Each new row is followed by what is left after taking away its nearest point in the smallest flat space through zero that holds the last named rows.

j996 (6 x 18)
[[ -4  30  -2  -2 -19  10  -9 -10   1   8   6   4   6  30  -3  -2  17  11]
 [ 17   0 -15   8 -17  11 -25  -8  -9 -13  -2   4  11 -17  -7  -3 -17   4]
 [ 25  13   4  21   1  24  -9 -16   5  -4   5  10 -20  -6  14  -7 -11  18]
 [ -4 -12   5  13 -10   3  -9  -5   4   6  -5  -4   3 -14 -11   7   7  -4]
 [ -8   1  -5  -3 -12  16 -12 -13 -13  -2 -15  25 -15  18   3  31   0   7]
 [-12   0  -3   7  10   3  25  -8  -2   0  -8  12   4   5  -9 -25   0   3]]
New rows:
[  4  -9   9  -7   0 -14  -6 -13   4  13   7  36 -19 -16   6  -8  14  25]  [  3  -8   3 -17  -4 -23 -10  -5   1  10  10  28  -5 -16   1 -11  14  19]
[-15 -17  -7  -5   0 -19  19   7  -9  -2 -12   5   9  -7 -21   5 -14   4]  [ 1  2  1  2 -5 -9  7  3  1  3  1 -1 -2 -1 -9  6 -9 15]
[ -2  11   6   9  20 -13   2   2  22 -28   8  19  -2  -5  -3 -23 -19  21]  [-13   5   9   4   5 -17 -12   4  22 -20   4  15   1  -1  -9   2  -5  14]
[  6 -15 -12  21 -19 -15  18  -8 -14  -9  -3   4   5  -4  15  25  34  12]  [ 14  -7 -15  17 -13 -18  22  -4 -13 -14   4   0   9  -4  20  11  27  14]

j231 (6 x 18)
[[ -7  -7   5 -26 -17 -13   3   3   0  24  -1 -10  10  -8  -1   2 -17 -12]
 [ -8  12   3   3   0 -23 -18   5   1   0  16   8  13  -9  -5  -8  27  27]
 [-17   6  -2 -10   4  18  -3   1  -7  23  16  -6 -11   6 -11   5  -3  10]
 [ -1 -14   1 -18   8   6  -8  21 -14  -8  -2 -10  19   1 -13 -31 -14 -22]
 [ -3   7   7  -4   0  15   0  -5  -1  12  15  11 -16   8 -11 -14   9  -4]
 [-33  -4  -6   8   9 -15 -11  11 -18  26  -1  15   6   0  -5  -6  41  -9]]
New rows:
[  6 -21 -18   4 -26  -2   0  -1   0   7   3   0  17  11   2   0  -5   3]  [  6 -17 -18   9 -21   6  -1  -2  -1   5   8   4  11  15  -1  -4   1   7]
[ 27  -3 -12   3 -21 -20  -5 -13 -11  -9   1 -11  -8  21  -9   2 -15   1]  [ 14  -4 -16   6 -14 -18 -10  -8 -19   1   3  -8  -9  24 -13   0  -3   0]
[ 11  -8  -5  15   0  -1  15   5 -16   1   5 -18 -15  10 -10   0 -14 -10]  [  9  -3  -2  15  -5 -15   9   5 -13   3  10 -13  -9   4 -10  -2  -3  -1]

j280 (6 x 18)
[[  3 -15  25  -4  20  15  10 -25  19  12   4 -11 -14 -19   6   8  10 -11]
 [  5 -12   8 -18  19  -6   0 -35 -23  19  -3   3 -29  -4   2   9  14  15]
 [ 12  21   6   0  35   8  20  -7  22   1   3   3 -33 -21  23   7  13  -6]
 [ 21 -40  15   1  17  -5  10  -6  15  11  10   6 -14 -13  -6 -30   3  22]
 [ 20 -22  17   8  22  -2  -8 -15   3  30   2  11 -23 -16   0  -2  12  -6]
 [ -2 -31  16 -11  18  22  12  -8  -5  25   0  -5  13   7  -5 -18   1  16]]
New rows:
[-11  -5 -16   3  -9  -7  16  13  -5  -1  -5   4  -7  -5 -20  -2  16 -11]  [-12  -7 -12   0  -4  -1  19   9  -4   3  -5   2  -8  -6 -18  -1  18 -12]
[ -8  -3   5  -5  15  -5  30   0 -10  -6   1  13  -2   9   7  -2  -3   7]  [ -7  -6   8   5   3 -10  16   1  -6  -5   1  13   2   5   2   5  -4  -9]
[ 20  -5  12  13  -7  15   2   3   5  -2  12 -12 -10 -30   2  -4 -19   0]  [ 12   5   3   5  -9  15  -1   3 -16   1   6 -10  -6 -17   2   1 -19   7]
[-12  -6   8   3 -11   0  11  -1  -5 -12  -7   2  -7   5   2   1  -3   5]  [-8 -5  9  9 -6  2  8  3 -4 -4 -8  7 -8  4  4  1 -1  0]
[ -6   4  -4  13  -5   7  -4   2 -10  -3  15  -6  -9  -4  -6  -1 -21  -7]  [ -5   2  -2   9   1   9   0  -1 -11   0  15  -6 -12  -4  -4  -3 -19  -2]

j376 (6 x 18)
[[ 19   5  25  26  38  14  21 -12   9  -9  -8   7  17   2   1   2 -14  12]
 [  5 -18   4  23  12  -4  17  -4 -23 -23 -31   8   5  -6  -3   3 -24 -10]
 [ 11 -22   1  35  -1  10   9 -10  -9   9  -2 -11  13 -17  -9  -7   0  14]
 [ 12 -19 -25  32  10 -22  14 -14  12 -30  -3  19   8 -15  -4  -1 -22   7]
 [-12   3  12  -1  20   8  25 -27   0 -21  12  -4  15 -23  -2  -5 -15  26]
 [ -5  -6  12   7  16 -14  23 -17  -2 -10  -7  -7  27 -15  -6  -3 -15   1]]
New rows:
[  5 -18 -23   1  -8  20 -11   0  -3   1   1  -7   5  16 -12 -13 -13  -9]  [  1  -8 -14  -9   2  18  -5  -4   3  -2   4  -7  12  17 -10 -12 -16  -8]
[ -9 -14  17 -20 -16   0   6  -9  23   0  -1   0  -1   5 -11  18   4  30]  [ -2 -20  15 -10 -16  -3   5  -3  17  -1 -14   4  -3  10 -11  20   1  20]
[-28  -2  -9   6 -21   0 -26  -1   5   9  15  -9   0  -7   2  -5   8  -3]  [-19   3   4  14   0   4 -16  -2   5  -3   2   0   4   0   5   0  -4  -6]

j678 (6 x 18)
[[  1  16  -2   3  10  10 -22  -3 -24 -10  -2 -13   4  17   0 -10  -2  15]
 [ 10   2   5 -12 -23   6   7   6 -12   7   9   7  -7  -5  -6 -19   7  15]
 [ 21   4  17 -31  10  -1  -9   0   8   8 -21  -3 -28  22  -8 -31  24  30]
 [  2 -15 -20  -3 -13 -20  24  -8   2  -2 -10   9 -10  22 -12 -10   2   4]
 [ 18  25   4   3  -3 -26 -23   6  -8   2  -2 -12 -16  40   5 -15   4  -3]
 [ 12   1 -14   8 -25  -4 -17  23   6  11   5 -10 -11  27 -20   4  -7  18]]
New rows:
[ 12 -10   9   6  10 -13  -4 -18  24  13   9 -33   8 -12  14  -6  32 -15]  [  9 -14  -7  11  -4  -4  -1 -17   7   8  14 -33  13  -6   2 -10  25   1]
[  1 -12  12   3   5  11  -4   0  20   0   1  -3   1  -8  -7   2  22 -10]  [ 1 -7  3  9 -3  6 -3 -3  3 -6  5 -4  4  3 -8 -5 18 -9]
[  9 -23 -22   2  16 -17   1  -4  11  15   4   6   7 -18   3   5  11   1]  [ 13 -10 -19   3  12 -14 -10  -2  -5  13   9   1   7 -12   5  -4  11   7]
[ -9  -7  -8 -10   1  11 -16  -4   6  20   5   9 -15   7  -8  -3   4  -9]  [-12  -4  -9  -7   2  10 -13  -9  -3  15   8  10 -10   5  -4  -4   2 -14]

j132 (6 x 18)
[[ 27 -15  11  14  -4  20  20 -10   0 -14   9  31  -2 -23  -2 -12   1 -11]
 [ 35 -29  33  42  12  14  15   0   4  -4  -2  14  -6 -42 -18 -11  10 -17]
 [ 42  -4  23   4 -17  -7 -16   1   1 -19  20 -12  -2   0 -24  -3  -7  -8]
 [ 27 -21   6  11  24   7  18  -4 -34  -8  -8  -1   5 -28  -8   1   3 -14]
 [ 42 -30  18   5   3  -4  17  -6  -3 -12 -14  -3 -42 -12 -26   7  15  -6]
 [ 42  -6  27   7  20   5  -4   9  -5   6 -13  -8  -7 -27 -17  -4 -16   6]]
New rows:
[  0 -14  10   1   4  15  -6  -3   1  23  11  -6  17 -11 -33  -8 -17  -6]  [-10 -15  -3 -11  -2  13   2  -9   1  20   8  -1   5   2 -28  -3 -10  -4]
[ 4 16 10 11 -3  2  8 -1 19 15  2  6 -1 -8 -9 -6  8 -3]  [ 4 16 -1 -1  0 -2 10 -4  1  9  2 -1  2 -1 -8  0  7 -5]
[ 10   9 -21  11  -2   0  -3  -7 -13  -2  -4  -9   5  -3   8   1  11 -12]  [ 13  13 -15  10  -5   2  -6  -4   1   3  -7  -5  -3  -3   7  -2   7  -5]
